There are 3 ways to turn a row about zero (a turn may also mirror it). The second row of each pair is the first, turned, with some noise. The first 30 pairs use one turn. New pairs use 3 turns, one after the other, and a turn may come again.
Some pairs, each with its turns in order after it:
[-3.30  1.26 -2.19 -0.03 -2.47 -2.49 -4.44 -1.10 -1.24]
[ 0.51  1.85 -1.60 -4.20 -3.73  0.59  0.95  3.63  0.10] -> Z_18

[-1.42  1.51  4.46 -1.78 -2.09  1.44  3.20  0.68 -3.58]
[ 2.19 -0.18  2.81  0.14  1.00 -6.15  0.16  0.81  2.73] -> Z_517

[-2.25  0.26 -2.27  2.02 -0.82 -1.71  2.11  1.82  0.84]
[-1.01  0.95 -0.64  1.70  2.00  3.35  1.63  1.18  0.47] -> Z_697

[ 0.34 -0.06  1.20  0.70  0.78 -0.90  1.42  0.47 -0.39]
[-0.30 -1.52 -1.14  1.17 -0.44  0.31 -0.35  0.84  0.43] -> Z_697

[-1.84 -1.59  0.09  0.47 -0.28  0.55  0.49  0.75 -0.43]
[ 0.89  0.55 -0.91 -1.54  1.41 -0.75 -0.54  0.46  0.27] -> Z_517

[ 0.76 -2.11 -0.94 -1.28 -2.84 -1.10 -0.30 -1.75 -1.00]
[ 2.64  0.17 -0.60 -0.92  1.84 -1.95  2.40 -0.76  0.67] -> Z_697

[ 0.21  3.03  3.00 -1.79 -1.88  1.18 -2.73 -0.18 -0.01]
[ 1.14 -1.07  3.13  0.47 -1.35 -1.00 -0.31 -3.78  1.99] -> Z_517

[-1.39 -0.21  4.05 -0.65 -2.49  1.07  1.45  1.05 -0.88]
[ 1.52 -0.17  1.67 -2.13  0.73 -3.22  0.95  0.08  2.88] -> Z_517

[-2.14 -1.16  1.59  1.76  0.37 -1.29 -0.59  2.26  1.42]
[-0.34  2.03 -0.44  2.03 -2.23  1.42  0.43  1.85  1.80] -> Z_697

[ 4.11 -0.66  1.43 -1.09  2.06 -0.59  2.82 -0.95 -0.79]
[ 1.56 -4.25 -2.73 -0.04 -0.10 -0.81 -2.10  0.17 -0.91] -> Z_697

[ 2.82 -0.50 -0.23 -1.37 -0.79 -0.74  1.53  0.65 -1.56]
[ 0.28 -0.18  1.67 -1.32  1.86  0.16  0.30 -2.30 -1.79] -> Z_18

[ 0.37 -0.78 -0.45  0.17  1.00 -2.58  1.02  0.82 -1.13]
[ 2.38 -1.24 -1.06 -1.04  1.44 -0.26  0.11 -0.53 -0.71] -> Z_18

[ 4.73 -1.08  0.44  2.27 -0.87 -1.30  2.39 -1.04  0.96]
[ 1.00 -4.04 -2.96 -2.14  0.25  0.28  1.36  2.50 -0.30] -> Z_697

[ 0.21 -0.11  0.14 -0.41 -2.07 -3.58  1.38 -3.52  3.20]
[ 3.28  1.23  2.38  1.05  0.69 -1.16  0.31  4.01 -1.79] -> Z_18

[-1.62 -1.23  0.85 -3.89 -0.98  0.00  2.55 -1.62 -0.52]
[-1.75 -1.12 -2.06  0.45  1.19 -3.94  0.61 -0.32  1.86] -> Z_517

[ 1.28 -3.30  0.68 -0.60  0.52  2.34  1.32 -0.49 -1.40]
[-2.47 -2.31  0.50  1.10  1.55  0.52  1.16 -1.30 -1.87] -> Z_18

[ 0.82 -0.11  0.51  1.94  1.86 -4.99  2.15  1.67  0.03]
[ 5.47 -0.94 -2.04  0.01  2.24 -0.52 -0.98 -0.91 -0.67] -> Z_18

[ 2.27  0.57 -3.24 -0.57 -2.98  1.95 -0.43  0.06 -1.74]
[ 0.08  3.87 -0.04  1.62 -1.50 -1.25  1.70 -2.05 -2.18] -> Z_517

[-2.19 -2.22  1.23 -0.52  1.23 -2.27 -1.44 -0.61 -2.13]
[ 0.44  1.75 -0.76  2.80  0.01 -3.01 -0.48  0.30  1.89] -> Z_697

[-2.91  0.55  0.70  4.40 -4.70 -1.23  2.94 -2.93  1.36]
[-0.88  4.20 -0.64 -2.15 -2.85 -0.47 -1.75  2.80  5.48] -> Z_517

[ 1.15  0.04 -0.46 -2.85 -1.18 -1.22  3.33  2.76  1.05]
[ 0.18 -0.33 -1.06  2.08  0.90 -0.91  4.64  1.15  1.44] -> Z_517

[ 3.08  0.21  1.02 -0.61 -1.95  0.44  2.16 -2.14 -0.50]
[-0.64  0.51  2.97  0.44  1.26 -1.36 -1.03 -0.77 -2.98] -> Z_18

[-1.14 -0.53 -5.42  1.63  1.12 -0.23 -2.39 -2.74  4.60]
[-1.58  4.91 -1.36 -4.93  3.02  1.20 -1.04  1.84  0.25] -> Z_697

[-0.66 -2.84  0.82 -0.19  0.24 -1.09  0.55  0.84 -1.76]
[ 1.57  0.41 -1.67  2.69 -0.32 -1.09  0.62  0.37  0.04] -> Z_697

[-2.55 -0.26 -1.14  0.54  0.83 -3.77  2.22 -0.30  2.90]
[ 4.49 -1.12 -0.22  0.80  0.29 -1.64  1.17  2.66  1.40] -> Z_18

[ 0.37  0.57 -0.16  1.23  0.11 -2.08  0.41 -4.09  4.78]
[-4.86 -0.40 -0.55 -0.33 -2.15  3.13 -1.07  0.54  2.73] -> Z_517

[-1.33 -0.73  1.56  2.75  0.70  0.12 -0.43  2.24 -1.26]
[ 0.30 -0.74 -3.63  1.03 -1.44  0.24 -0.24 -1.96 -0.11] -> Z_18

[ 1.63  1.42 -1.58 -1.53 -0.61  1.35 -0.50 -0.91 -1.11]
[-0.63  1.17  0.61  2.10 -0.59 -1.03  0.28 -1.79 -1.40] -> Z_517

[ 1.48 -0.20  1.56 -1.03  0.15  3.20 -0.85  0.06 -1.31]
[ 0.62 -0.78  0.65 -0.53 -2.49 -1.72 -0.14 -1.48 -2.39] -> Z_697

[-1.27 -0.10  0.29 -2.13 -0.79  1.32 -0.49  2.25  0.55]
[-0.98  1.30  0.41 -0.02 -0.70  0.12  2.43 -1.33  1.73] -> Z_18

New pairs, each followed by its turns in order:
[-0.20 -2.88  2.58  0.92  0.97  1.66 -3.02  1.96  2.49]
[-2.73  0.93 -2.33  3.16 -0.87  1.26 -2.86 -1.28  1.23] -> Z_517 Z_18 Z_697

[ 0.61  0.88 -2.43 -0.18  2.91 -0.62  1.44 -1.03  1.00]
[-0.59 -0.96  1.74  1.09 -0.63  0.17  2.03  0.62  3.03] -> Z_697 Z_18 Z_18

[ 0.85  2.04  0.36 -1.97  0.52 -1.78  1.62 -0.13  1.80]
[ 1.23 -1.84  0.36  1.08 -1.81  1.48 -0.90 -0.66 -2.69] -> Z_517 Z_18 Z_18

[-0.34  2.09 -1.62 -2.23 -0.88  2.87  3.35  2.93 -0.94]
[-0.41 -1.70 -0.38 -0.65 -2.53  3.97 -0.40 -1.27 -3.80] -> Z_517 Z_18 Z_517

[-0.74  2.58 -2.12  0.74 -0.01 -0.51 -1.48  1.51  1.46]
[-2.00  2.43 -1.50  0.54 -0.13 -2.33 -0.78  0.05  0.25] -> Z_517 Z_517 Z_18

[ 0.84 -1.74 -2.08 -0.38 -2.63 -1.66  3.90 -0.98 -1.25]
[ 1.43  2.42 -3.79  0.61 -2.38 -1.93 -1.77  1.22 -0.38] -> Z_697 Z_18 Z_697

[ 0.75  0.05  2.47 -3.20 -0.58 -0.10 -0.18 -1.35 -1.94]
[-1.47 -0.55 -1.82 -1.20  0.70  0.55 -1.58 -3.65  0.40] -> Z_697 Z_18 Z_18

[-1.52  0.16  0.22  0.19 -0.60  1.30  1.41 -0.01 -1.30]
[ 0.07  0.50 -1.07 -0.32 -1.53  0.00  1.67  0.26 -1.22] -> Z_517 Z_517 Z_697

[ 1.96  1.89 -1.27  0.76 -2.15 -0.30  0.10 -1.59 -0.97]
[-0.56 -1.40  0.71 -1.41 -2.73  0.24  1.14  1.14  1.67] -> Z_18 Z_697 Z_517

[ 3.90 -0.21 -2.25 -0.18 -0.66  3.93 -4.62 -2.92  0.18]
[ 2.82 -1.37  2.01  0.16 -4.69 -4.24  1.02  2.89  1.64] -> Z_18 Z_18 Z_18

[ 0.78 -3.03  0.76  0.93 -1.64  1.35  0.15  2.16 -0.33]
[-0.20 -1.17 -1.00  0.47  0.04 -0.99 -3.43 -0.25  2.12] -> Z_517 Z_18 Z_697

[-0.74  1.90 -1.41  0.76 -5.48 -1.33 -2.13 -2.51  1.69]
[-2.28  2.63  1.12  0.80 -1.13  1.54 -1.99 -1.91  5.35] -> Z_517 Z_517 Z_517

[ 0.93 -2.62  0.24 -0.79  2.27  2.79 -2.01 -2.84 -3.65]
[-0.68  1.91  1.65 -4.18  3.52  0.89  1.07 -2.95  0.81] -> Z_697 Z_18 Z_18

[ 0.80 -1.39 -2.30 -3.94 -2.81  0.43 -2.04  1.74  1.00]
[ 0.50  1.44 -2.65 -3.29 -0.12 -2.65  2.53 -2.79  0.21] -> Z_18 Z_697 Z_697

[-0.11 -0.03 -0.63  3.25  1.06 -1.40  1.79 -0.88  0.08]
[-0.41  0.66  3.05  0.91 -1.24 -1.10 -0.52  2.15 -0.10] -> Z_517 Z_18 Z_18

[-1.80 -2.48  1.74 -1.09  1.00  0.83  0.12 -1.03 -0.88]
[-0.48 -3.23  0.22 -1.49 -0.29  1.50  1.06  0.69 -0.80] -> Z_517 Z_517 Z_18

[-0.65 -0.42  0.40 -0.61  2.93 -1.07  4.65 -1.21  1.30]
[-0.89 -1.26  3.94  1.94  2.26 -0.48 -2.43 -1.53 -0.09] -> Z_697 Z_697 Z_697

[ 1.11  1.54  1.01 -1.38  0.76  1.97  0.90 -0.55 -0.31]
[ 0.50 -0.16 -0.42 -0.02  0.21  2.14 -0.66 -1.00  2.34] -> Z_18 Z_697 Z_517

[-0.70 -0.59 -0.95 -1.04 -2.12  0.77  2.48 -1.08 -1.36]
[-0.39 -1.39  0.48  1.21 -1.27  1.06  2.79 -0.91 -0.87] -> Z_517 Z_18 Z_517

[-1.96  1.03  0.51 -2.11 -0.58  1.75  0.53  1.84 -1.11]
[-1.10 -0.56 -1.47  1.00 -2.33  0.12  2.38 -1.57 -0.16] -> Z_517 Z_517 Z_18

[ 2.42  4.35  0.63 -1.77  0.43  0.11  0.91 -6.66  1.32]
[ 2.65  1.01  3.34  3.37 -2.76 -4.77 -0.26  1.77  3.19] -> Z_517 Z_697 Z_18

[-1.34 -2.06  5.26 -1.45 -2.64 -1.29 -1.48 -1.34 -2.03]
[-0.93 -4.15 -5.28  1.81  0.62 -1.03 -0.34  1.09  0.43] -> Z_18 Z_697 Z_18

[-1.83  0.15  1.67 -0.85 -1.13  2.94  2.43 -4.84 -2.44]
[-4.31  0.20 -1.51 -0.94 -1.19  3.84  0.08  3.73  0.43] -> Z_18 Z_697 Z_697

[-0.13  0.15  1.72  0.07  0.95  0.45  1.90 -1.89  2.23]
[-2.18 -1.14 -0.66 -0.08  1.85  1.66  0.44 -1.10 -1.19] -> Z_517 Z_517 Z_517

[-0.55 -2.15  0.91 -1.16  0.79  0.44 -0.33  1.63 -0.36]
[ 0.92  1.28  1.83  0.13 -1.23 -1.25  0.63 -0.23  1.54] -> Z_697 Z_517 Z_517

[ 1.62 -0.92  0.04  0.77 -0.98 -0.95 -2.18  2.71  4.03]
[ 1.51  0.22  0.96 -2.70 -1.85  0.47 -3.64 -1.70  1.30] -> Z_18 Z_18 Z_517

[-2.31  0.39  0.10 -0.98  1.68 -2.43 -2.15  1.08  3.36]
[ 0.52  0.98 -0.67  4.10 -1.24 -2.50  0.14 -1.95 -1.16] -> Z_517 Z_697 Z_517

[-0.49 -0.83 -1.34  0.00  0.56  1.28 -2.84  0.27  0.45]
[ 1.21  0.11  0.20  2.40 -1.49 -1.31  0.56  0.58 -1.16] -> Z_18 Z_18 Z_18

[ 3.07 -1.26  1.69  0.11  1.14  0.78 -2.22 -1.13  2.21]
[-1.53 -0.54  2.96  2.16  1.05 -2.84  0.63 -0.41  1.53] -> Z_697 Z_18 Z_517

[ 2.09 -1.40  0.98 -1.46  1.55 -0.16  3.10  3.31 -2.23]
[ 0.62  2.40 -0.73  4.02 -1.03 -0.51 -2.25  2.47 -1.37] -> Z_18 Z_18 Z_697

[ 1.39  0.51 -1.21  3.90  1.65  1.56  1.75 -2.76  0.69]
[ 1.99 -1.02  2.85  1.24  1.60 -1.66  3.95 -0.22  0.45] -> Z_697 Z_18 Z_18

[ 0.06  1.30 -0.25  1.73  2.90 -2.72 -0.72 -0.23 -0.74]
[ 0.94 -1.45  3.14  1.43 -0.74 -1.68 -1.61  1.29 -0.72] -> Z_18 Z_697 Z_697

[-0.08  2.64 -1.22 -1.32  0.64 -1.03  4.97 -0.09 -2.60]
[ 3.25  0.84  0.71  0.54  1.17  5.01 -0.90  1.16  1.40] -> Z_18 Z_697 Z_18

[-1.25  2.01  3.17 -2.46 -1.27 -0.50  2.63 -1.44 -0.64]
[ 1.28  1.54  0.08 -0.31 -2.02  1.46  3.14  3.25 -1.36] -> Z_18 Z_517 Z_697

